There are 4 hidden switches. A switch that is on adds its own fixed numbers to the row, and there is some noise. The rows also spread widely along 2 directions, which tell nothing about the answers.
Known rows, each followed by its switches (1 for on, 0 for off):
[-13  -5  35   1  10 -15  55 -21   7  -2   1 -21  55  22 -16  -3 -17 -27
  26   3  25  16  38   9 -15  28  25  41 -21  -8   8] | 0 1 1 1
[-22   4  57  -3   8  -9  47 -29   2  16  -6 -37  40   4   9 -14   4 -15
   2  -4  21  19  14   0  -5  21  18  40 -21 -25   4] | 0 0 0 1
[-20  13  47  -3   2 -16  36 -14  15  13  -7 -43  43   9   7 -10   3 -18
   8  -6  17  10  18  -7  -2  25  20  30 -20 -23   5] | 1 0 0 0
[-12  18  24  11  -5 -27  31 -23  35   9 -11 -17  37   4  11  -5  -7 -26
  12  -8  16   8  37  -9  -2  25  31  24 -22 -14   7] | 1 0 0 1
[ -8  19  46  -4   4  -1  21  -6  17   6  -6 -31  34   9  -2  -3   3 -12
   9  -7   2   9  26   0  -7  15  19  23 -19 -23  -3] | 0 0 0 0
[  3  28   4  13  -8 -17   1   4  54   0  -9   1  30   4  -4   5 -17 -19
  15  -8  -4  -7  46  -5  -3  19  40  13 -26  -4  -2] | 0 0 1 0
[-20   2  17   7  -3 -23  37 -28  26  35  -1 -15  44  -6  15  -7 -16  -9
   4   1  25   4  11  -1  -1  23  35  36 -41   7  12] | 0 1 1 0
[ -7   8  21   5   0 -27  44 -19  25  -1  -3 -17  46  20  -8   0 -16 -30
  32  -4  21   8  48   2 -12  27  31  28 -18  -7  10] | 1 1 0 1
[-13  18  33   4  -2 -21  32  -7  27   0 -11 -32  52  14  -3   0  -8 -24
  20  -3  14   8  35  -7  -7  31  28  29 -21 -16   4] | 1 0 1 0
[ -7  22  31   4   0  -9  10  -7  33  11  -6 -20  28   3   3  -2  -3 -12
   6  -6   0   4  28   0  -2  11  27  20 -23 -17  -2] | 0 0 0 0
[-16   1  39   1   3 -22  57 -25  11   1  -2 -29  53  22  -7  -8  -9 -29
  27  -2  30  14  37   3 -13  28  21  35 -15 -14  10] | 1 1 0 1
[-15  10  32   2   3 -22  39 -18  19  11  -3 -31  50  16  -2  -3  -6 -20
  28  -4  19   6  30  -1 -11  24  26  31 -21 -10   8] | 1 1 0 0

New rows, each followed by its switches (1 for on, 0 for off):
[-11  18  37   5  -2 -18  32  -4  23  -2 -11 -33  54  16  -6   1  -6 -27
  19  -2  14   8  36  -6  -6  32  26  29 -18 -15   2] | 1 0 1 0
[-15  -1  46  -4  10 -15  51 -24   3   4  -1 -28  48  18  -7  -6  -6 -21
  21  -1  22  16  31  13 -15  21  18  38 -17 -16   8] | 0 1 0 1
[-17  -1  39  -2   8 -14  45 -21   8  15   0 -32  56  11  -2  -7 -11 -15
  15   3  22  13  20   7  -6  25  22  43 -28  -4   9] | 0 1 1 0
[-17   1  61  -6  12  -6  53 -16  -5  -9  -7 -36  53  24 -11  -7   0 -27
  15   1  20  21  32   7 -13  29  16  44 -15 -25   2] | 0 0 1 1
[-11  10  50  -2   6  -8  38 -18  11   3  -5 -30  36  13  -3  -8   2 -21
  10  -7  12  17  29   5 -12  20  18  32 -15 -24   0] | 0 0 0 1
[ -8  17  39  -1   4  -7  26  -2  19  -3  -7 -28  44  17 -10   0  -6 -21
  14  -3   6   7  36   1  -9  22  26  30 -18 -19  -2] | 0 0 1 0
[ -7   9  37  -3   6  -9  31 -11  14   8   3 -29  42  16  -9  -2  -6 -15
  23  -3  12   9  32  11 -12  16  24  29 -20 -13   4] | 0 1 0 0
[ -7  18  32   2   0 -11  23  -5  26   6  -7 -21  42   9  -6  -3  -5 -17
  10  -2   8   5  28   0  -5  23  27  28 -25 -12  -2] | 0 0 1 0
[  0  27  39  -4   2  -9  23   8  24 -20 -11 -34  44  27 -21   3   0 -30
  30  -8  -4   6  52  -1 -14  20  24  19  -4 -29  -4] | 1 0 0 0
[ -5   0  50  -9  17  -8  53  -6   0 -27   0 -31  64  39 -39   1 -11 -35
  40   0  19  16  56  18 -24  29  18  42  -5 -17   2] | 0 1 1 1
[-20   0  59  -5  10  -8  55 -23  -4   3  -6 -38  54  15  -4  -8  -3 -22
   8  -2  24  19  22   4 -11  29  17  47 -18 -21   4] | 0 0 1 1
[-21  -3  75 -15  19  -4  57 -22 -17   2  -5 -52  47  20  -5 -13   9 -20
   9  -3  21  25  18   8 -13  21   7  46 -12 -34   3] | 0 0 0 1
[-10  18  27   7  -2 -12  22 -10  29  13  -7 -17  39   0   6  -4  -7 -15
   6  -4   9   3  26  -5  -1  21  29  24 -31  -8   1] | 0 0 1 0
[-15  11  43   2   3  -9  29 -13  15  13  -5 -31  45   5   2  -2  -3 -15
   4  -4  12   9  20   0  -4  24  25  33 -25 -12   2] | 0 0 1 0
[-13   7  51  -4  10  -8  42 -19   6   1  -6 -32  38  13   0  -8   3 -21
   9  -5  15  16  27   2  -6  22  19  34 -16 -24   0] | 0 0 0 1
[ -7   0  30   0   8 -16  48 -16  12  -5  -1 -16  54  24 -16   1 -16 -29
  26   0  23  11  43  11 -15  30  26  38 -18  -4   6] | 0 1 1 1
[-19   9  39   4   0 -15  30 -21  19  29  -7 -26  41  -7  17  -8  -6 -11
  -3  -1  19   8   9  -4   3  24  29  35 -35  -8   6] | 0 0 1 0
[ -6  13   1  16  -7 -28  29  -9  44   7  -5  -6  53  10  -4   4 -24 -24
  27  -1  19  -3  47  -4  -6  30  41  24 -30   6   9] | 1 1 1 0
[ -9   5  42  -9  13  -7  43  -1   3 -12   2 -33  56  29 -29   2 -11 -23
  30   1  15  10  40  15 -19  23  20  39 -17 -11   4] | 0 1 1 0
[ -9  20  43  -2   5  -5  20  -8  20   6  -6 -31  31  10  -3  -4   3 -11
   8  -8  -1   8  27   0  -2  15  22  25 -17 -22  -2] | 0 0 0 0
[-11  11  35   2   0 -10  30 -19  22   8  -5 -19  33   8   2  -6  -4 -18
   9  -8  11  11  31  -1  -3  19  25  26 -20 -21   0] | 0 0 0 1
[ -2  21  22   6  -1 -11  14   1  36   0  -8 -14  38  10  -9   3 -10 -20
  14  -4   1   1  42  -1  -7  23  33  24 -22 -12  -1] | 0 0 1 0
[ -6   2  42  -6  11  -8  44 -12  11 -11   2 -23  46  28 -24  -1  -7 -26
  29  -6  13  13  49  13 -17  20  21  34  -9 -19   3] | 0 1 0 1
[ -5  27   9  14 -12 -19  -2  -8  54  26  -8   1  16 -10  13  -2  -9 -12
   2 -11  -5  -8  29  -5   4  12  40   8 -33  -5   0] | 0 0 0 0
[-10  22  31   6  -4 -20  20  -9  33   9  -8 -26  40   7   6  -1  -5 -20
  13  -8   9   4  32  -7  -3  21  30  19 -19 -19   2] | 1 0 0 0
[  0  21   5   7  -4 -16   9  -6  43   8   0  -3  27   6 -10   4 -16 -17
  24  -6  -3  -6  45   7  -6  13  36  13 -25   0   2] | 0 1 0 0
[-17  11  29  11  -4 -25  35 -26  30  13 -11 -20  38   1  15  -7  -5 -22
  10  -7  20  11  30  -9  -2  28  31  28 -23 -14   6] | 1 0 0 1
[  6  11  31  -4   9  -9  31   1  21 -26  -2 -14  42  36 -38   6 -12 -32
  42  -3   4   8  67  16 -26  19  25  25  -5 -20  -2] | 0 1 0 1
[-12  -1  26   5   4 -19  46 -22  19   3  -3 -13  51  14  -8  -1 -18 -24
  21   1  25  11  36   6 -11  30  30  39 -24   0   9] | 0 1 1 1
[-15  -4  41  -1   7 -17  52 -32   7  15   2 -24  42  11   1 -11  -7 -18
  16  -3  25  14  25   9 -10  19  23  39 -24 -12   9] | 0 1 0 1
[-13   6  53  -4   7  -9  40 -19   8   3  -8 -32  39  12  -3  -8   1 -21
  10  -7  14  17  27   5  -7  20  19  37 -16 -28   2] | 0 0 0 1
[ -8   8  42   3   4 -12  38 -10  14  -9 -10 -23  47  16 -13  -3  -7 -29
  17  -2  17  13  41   3 -11  25  23  32 -16 -18   2] | 0 0 1 1
[-13   9  33  -1   4 -19  44 -11  15  -3  -2 -32  62  21 -15   2 -12 -28
  30   2  22   8  41   5 -15  33  25  36 -18  -7  10] | 1 1 1 0
[-19  -7  53 -11  15  -7  53 -18  -9   7   4 -44  59  19  -9  -7  -7 -17
  20   2  24  18  21  12 -13  24  18  46 -20 -13   6] | 0 1 1 0
[-19  -1  71 -18  17 -10  63 -13 -19  -6   4 -65  67  34 -15  -8   6 -24
  32   1  24  21  26  10 -19  25   7  46  -9 -27   7] | 1 1 0 0
